The groups are shells around one centre, one inside the other: the same stretched ball of 7 dimensions in 9 sizes.
In the rows, zero is written as 128.
Some rows, each with its group after it:
[131 179 128 126  85 147 125 161 115 119 131 155 135 115 104 135 101 150]  Piz
[139 166  99 116  94 134 165 153 153 122 172 151 190 153 101 153  91 154]  detan
[136 172  77 107  75 143 167 181 166 107 158 139 175 162 100 163  87 153]  gebi
[136 146 140  86  88 151 114 133 107 161 104 126 131 114  92 137 215 157]  gebi
[135 177 113 149  79 133 141 150 126 107 145 170 175 146 132 121  39 175]  detan
[124 161 137 117  90 142 142 127 102 156 147 143 132 109  73 145 154 164]  detan
[128 171 116 127  81 151 131 165 128 130 125 138 123 125  89 145 131 147]  lel
[139 164 131 132  78 147 115 146  99 133 109 150 142 131 121 120 120 173]  lel
[131 147 100 113  65 156 118 166 150 144  78 106 117 151 101 139 195 156]  ler
[137 158 136  77  83 147 142 131  80 155 146 142 147 110  80 150 170 178]  Rili
[143 169 119  76  91 148 143 161 118 125 153 147 164 121  93 157 135 150]  ler
[130 168 123  87  69 157 124 163 104 133 112 133 117 110  88 147 162 161]  Befef
[127 166 121 145  88 142 153 139 107 151 157 145 138 132  75 148 120 167]  ler
[129 174 104 175  79 152 124 178 145 122 110 137 119 151 106 133  98 143]  mov
[127 175 137 116  69 141 123 139  88 120 123 165 141 108 118 119  90 184]  poze
[135 159 130  95  68 157  96 161 113 131  74 130 116 116 117 124 176 158]  lel
[126 151  83  96  68 140 164 154 165 136 138 120 160 158  88 159 149 168]  poze
[135 152 104  98  56 150 121 158 129 130  87 126 141 148 122 129 156 180]  Piz
[123 155 134 108  65 147 108 136 108 143  84 134 117 114 110 119 168 176]  Befef
[144 178 138 116  86 151 114 159  89 119 123 162 144 114 118 127 104 159]  Befef
[120 173 131 155  80 139 137 134 102 138 138 156 129 119  94 128  94 174]  poze
[132 152 123 119  73 156  98 158 131 142  69 120 111 131 112 124 187 152]  detan
[118 158  91 137  63 142 146 157 159 132 116 125 133 154  97 141 126 167]  poze
[125 166 111  88  74 143 135 157 144 118 125 140 147 121 103 143 131 155]  lel
[120 162 132 121  77 146 121 141 119 143 109 136 114 111  91 132 156 158]  ler
[128 158  98  91  59 153 126 171 149 125  93 120 129 139 106 143 163 160]  Piz
[135 150 112  73  72 157 123 162 132 145  97 112 125 129  90 151 211 153]  poze
[128 177  96  89  81 132 185 152 138 111 197 160 189 133  85 166  67 169]  mov
[129 182 120 144  73 145 148 153  89 126 154 162 138 126  93 140  69 180]  Rili
[135 147  77  70  52 150 124 180 185 111  76 110 155 164 131 139 170 158]  mov
[122 174 115 124  61 154 107 175 132 113  84 137 106 119 115 125 123 154]  detan
[123 174  97 136  58 147 133 173 141 111 111 141 129 142 112 133  89 167]  lel
[137 152  99  56  55 154 124 169 139 123  89 119 145 139 115 143 181 170]  Befef
[127 147 100 108  61 145 134 148 144 141 100 121 140 151 107 135 164 176]  Piz
[122 160 111 113  64 136 143 137 128 130 126 144 151 134 108 131 114 185]  Piz
[127 156 125  72  65 151 118 149 114 137  97 129 125 110 100 137 182 168]  lel
[131 158 130 104  81 154 124 148 107 153 114 128 118 116  82 145 184 157]  lel
[145 139 114  72  69 150 122 144 121 148  95 120 156 145 114 136 202 177]  Rili
[131 166 153  77  82 147 111 134  86 134 115 154 135  87 105 127 156 165]  gebi
[117 159 104 119  53 139 125 149 148 120  91 135 136 139 124 120 120 179]  ler
[138 167 137 148  93 140 120 137 108 133 127 160 153 130 120 118 101 163]  gebi
[138 167 112  92  83 144 149 155 120 127 151 147 164 131  96 152 122 163]  Piz
[125 175 122 148  91 133 171 130 102 141 189 164 159 128  75 149  74 176]  gebi
[132 153 107 110  58 144 116 152 140 122  83 134 148 148 136 117 134 178]  Befef
[119 160  96 111  65 140 162 147 140 138 143 131 143 141  81 153 130 176]  poze
[131 189 101 165  85 133 168 161 129 105 184 174 174 149 105 143  10 167]  mov
[122 152  79  81  51 144 152 164 168 125 113 115 146 153  98 153 156 172]  ler
[137 174 152 147  90 150 120 137  61 147 134 161 125 108  96 126 114 172]  Rili
[132 151  85  79  53 145 133 167 166 115  94 122 158 157 125 138 148 171]  Befef
[118 188 121 163  66 133 126 152 124  94 124 177 146 124 137 107  18 176]  mov
[138 189 126 106  95 140 138 164 125  96 162 175 172 112 116 139  56 143]  mov
[124 188 150 154  78 147 120 143  65 129 133 171 113  95  99 121  75 175]  Rili
[134 167 112 133  81 142 152 148 113 136 152 147 155 143  93 145 105 173]  poze
[116 162 109  99  41 151 109 162 131 119  67 128 107 122 119 121 147 179]  gebi
[118 178 121 187  71 143 133 149 106 132 125 154 113 132  99 123  72 175]  detan
[133 155 124 101  69 136 137 125 104 136 127 151 167 132 119 124 122 195]  Rili
[128 161 121  77  60 150 120 153 112 129  99 135 129 113 106 134 160 174]  Piz
[142 169 107 156  90 144 144 160 127 129 146 149 161 158 107 140  88 159]  mov
[124 163 130 112  70 132 128 125 114 125 122 159 159 120 124 116 102 186]  gebi
[139 156 114  92  90 138 162 135 119 145 167 143 177 138  85 156 139 170]  detan
[133 186 142 141  78 154 109 162  78 119 115 163 115 105 111 122  89 162]  ler
[143 166 109  72  70 140 141 155 122 108 137 155 185 135 126 138 101 178]  Rili
[133 176 135 116  79 151 131 152  80 135 137 153 126 107  88 141 120 168]  Befef

New rows, each followed by its group:
[129 165 129  74  76 149 124 152 113 130 118 140 134 103  96 142 159 158]  poze
[133 176 122 136  93 130 155 137 121 117 174 173 183 132 110 134  52 169]  detan
[131 186 142 157  89 148 115 156  92 121 129 167 123 108 108 123  77 154]  ler
[133 149 101  64  63 155 128 166 146 136  95 111 133 135  96 152 202 157]  poze
[134 159 131  85  66 150 101 150 112 125  82 140 135 115 127 119 159 169]  poze
[139 160 106  98  69 142 136 154 128 120 122 144 169 147 123 133 115 177]  lel
[126 174 137 141  72 139 119 137  95 123 118 165 138 115 121 112  82 181]  poze
[122 155 110 105  64 138 142 137 131 136 121 136 148 135 103 135 136 183]  Piz
[117 176 114 166  75 126 165 127 114 127 170 169 162 138 100 130  38 193]  mov
[140 167 124  97  87 156 136 161 102 142 138 136 133 120  79 157 160 152]  detan
[136 174 121 136  78 142 122 157 121 112 120 160 155 135 130 120  78 165]  lel
[123 138 105  81  51 155 105 157 153 144  51  99 109 137 110 130 227 165]  mov
[125 173 108 150  82 143 125 168 161 111 115 145 137 139 116 129  92 140]  gebi
[131 173 136 106  72 155  93 167 114 114  82 146 116 104 124 118 135 149]  Rili
[126 168 109 126  85 131 167 136 132 130 173 156 173 138  92 147  84 172]  poze
[127 175 115  91  93 145 157 160 133 128 168 144 145 111  68 168 130 139]  mov
[128 172 113 144  66 140 142 147 109 124 134 156 148 140 112 128  76 187]  lel
[129 160  93 104  59 148 145 165 139 127 118 127 141 148  99 148 136 173]  Piz
[131 159  91  66  57 150 133 175 156 114 102 123 147 139 111 147 155 161]  Befef
[128 171 120  77  88 147 143 159 134 126 147 141 143 106  80 159 146 140]  gebi
[140 157 130  73  69 154 116 150  93 139 101 135 136 117 107 136 177 174]  lel
[132 158 120 118  66 143 112 146 124 125  91 143 145 136 132 114 128 176]  poze
[130 156 110 104  45 154  95 166 129 120  51 125 118 138 138 112 156 177]  ler
[129 156 102 101  49 153 119 164 129 129  80 122 123 142 114 131 159 178]  Piz
[133 169 106 106  58 150 139 163 108 123 122 141 140 136 104 141 115 183]  ler
[143 169 127 132  88 139 129 144 108 122 137 164 171 137 127 122  84 170]  Rili
[139 163 125  92  75 151 107 161 123 120  94 141 142 123 125 126 146 156]  lel
[137 157 108 113  84 149 125 164 151 130 111 129 146 144 108 140 153 144]  Befef
[140 163 145 120  93 147 121 134  87 147 129 151 143 115 101 130 143 165]  ler
[132 166  96  94  79 136 162 156 153 116 158 146 179 144 102 153 100 162]  Piz
[132 177 152 108  78 144 120 133  65 129 132 169 138  93 108 123 104 182]  detan
[122 162 113 133  71 134 148 133 123 135 138 148 153 138 103 131 102 184]  lel
[143 173 137 114  88 159 113 164  87 136 117 145 122 113  96 139 146 150]  detan
[125 171  93 147  69 143 132 175 168 107 111 139 140 153 119 132  86 151]  ler
[121 156 100 121  39 155  99 172 144 121  45 116 101 144 129 115 157 174]  gebi
[116 181 106 122  86 125 176 142 151 108 191 169 179 125  92 150  43 161]  mov
[133 162 144  58  69 146 123 130  75 137 121 151 145  93 104 133 158 187]  mov
[131 157 100  70  57 148 132 163 142 120 104 128 149 135 112 142 153 170]  Piz
[138 151 156  83  71 163  87 140  65 162  69 126  97  96  99 124 227 171]  gebi
[120 182 104 168  86 130 160 152 150 111 167 164 161 143 102 138  35 158]  detan
[124 155 129 112  63 150 107 143 112 142  81 130 113 119 109 121 170 173]  lel
[137 141 113  43  80 152 126 153 151 145 103 110 148 127  93 154 232 145]  mov
[125 164  67  99  58 136 165 174 189 101 137 133 176 167 114 152  89 166]  Rili
[137 165 118  76  65 150 132 156 102 127 121 142 147 121 105 142 141 178]  poze
[134 171 120 139  70 152 100 171 126 113  82 144 124 133 133 115 111 156]  Befef
[116 160 123 137  83 140 141 134 130 149 132 136 125 123  80 140 143 160]  Rili
[140 162 111  85  64 157 116 173 120 124  93 129 134 132 114 138 159 163]  lel
[146 158  87  74  80 144 163 166 150 122 156 134 189 159 101 164 131 161]  mov
[137 143 132  60  86 148 125 133 118 155 114 125 148 115  92 145 217 159]  gebi
[132 144 106  62  48 148 114 151 137 129  71 120 144 138 128 126 186 183]  detan
[125 152 121  79  73 140 154 125 108 153 144 135 149 119  78 151 168 184]  detan
[140 141 137  66  63 162 100 143  81 164  69 113 111 116  98 133 244 180]  gebi
[141 165 114 128  68 159 114 172 109 131  94 133 123 142 112 132 139 165]  ler
[128 176  69 125  70 139 173 182 179 101 161 141 170 166  99 161  63 154]  mov
[134 153 126  73  66 154 120 149 102 146  99 126 126 116  96 140 194 172]  Piz
[131 182 126 120  90 151 139 165 107 127 151 151 127 109  79 153 112 145]  Rili
[119 150  96 122  80 141 158 146 163 153 138 116 136 149  70 159 168 154]  gebi
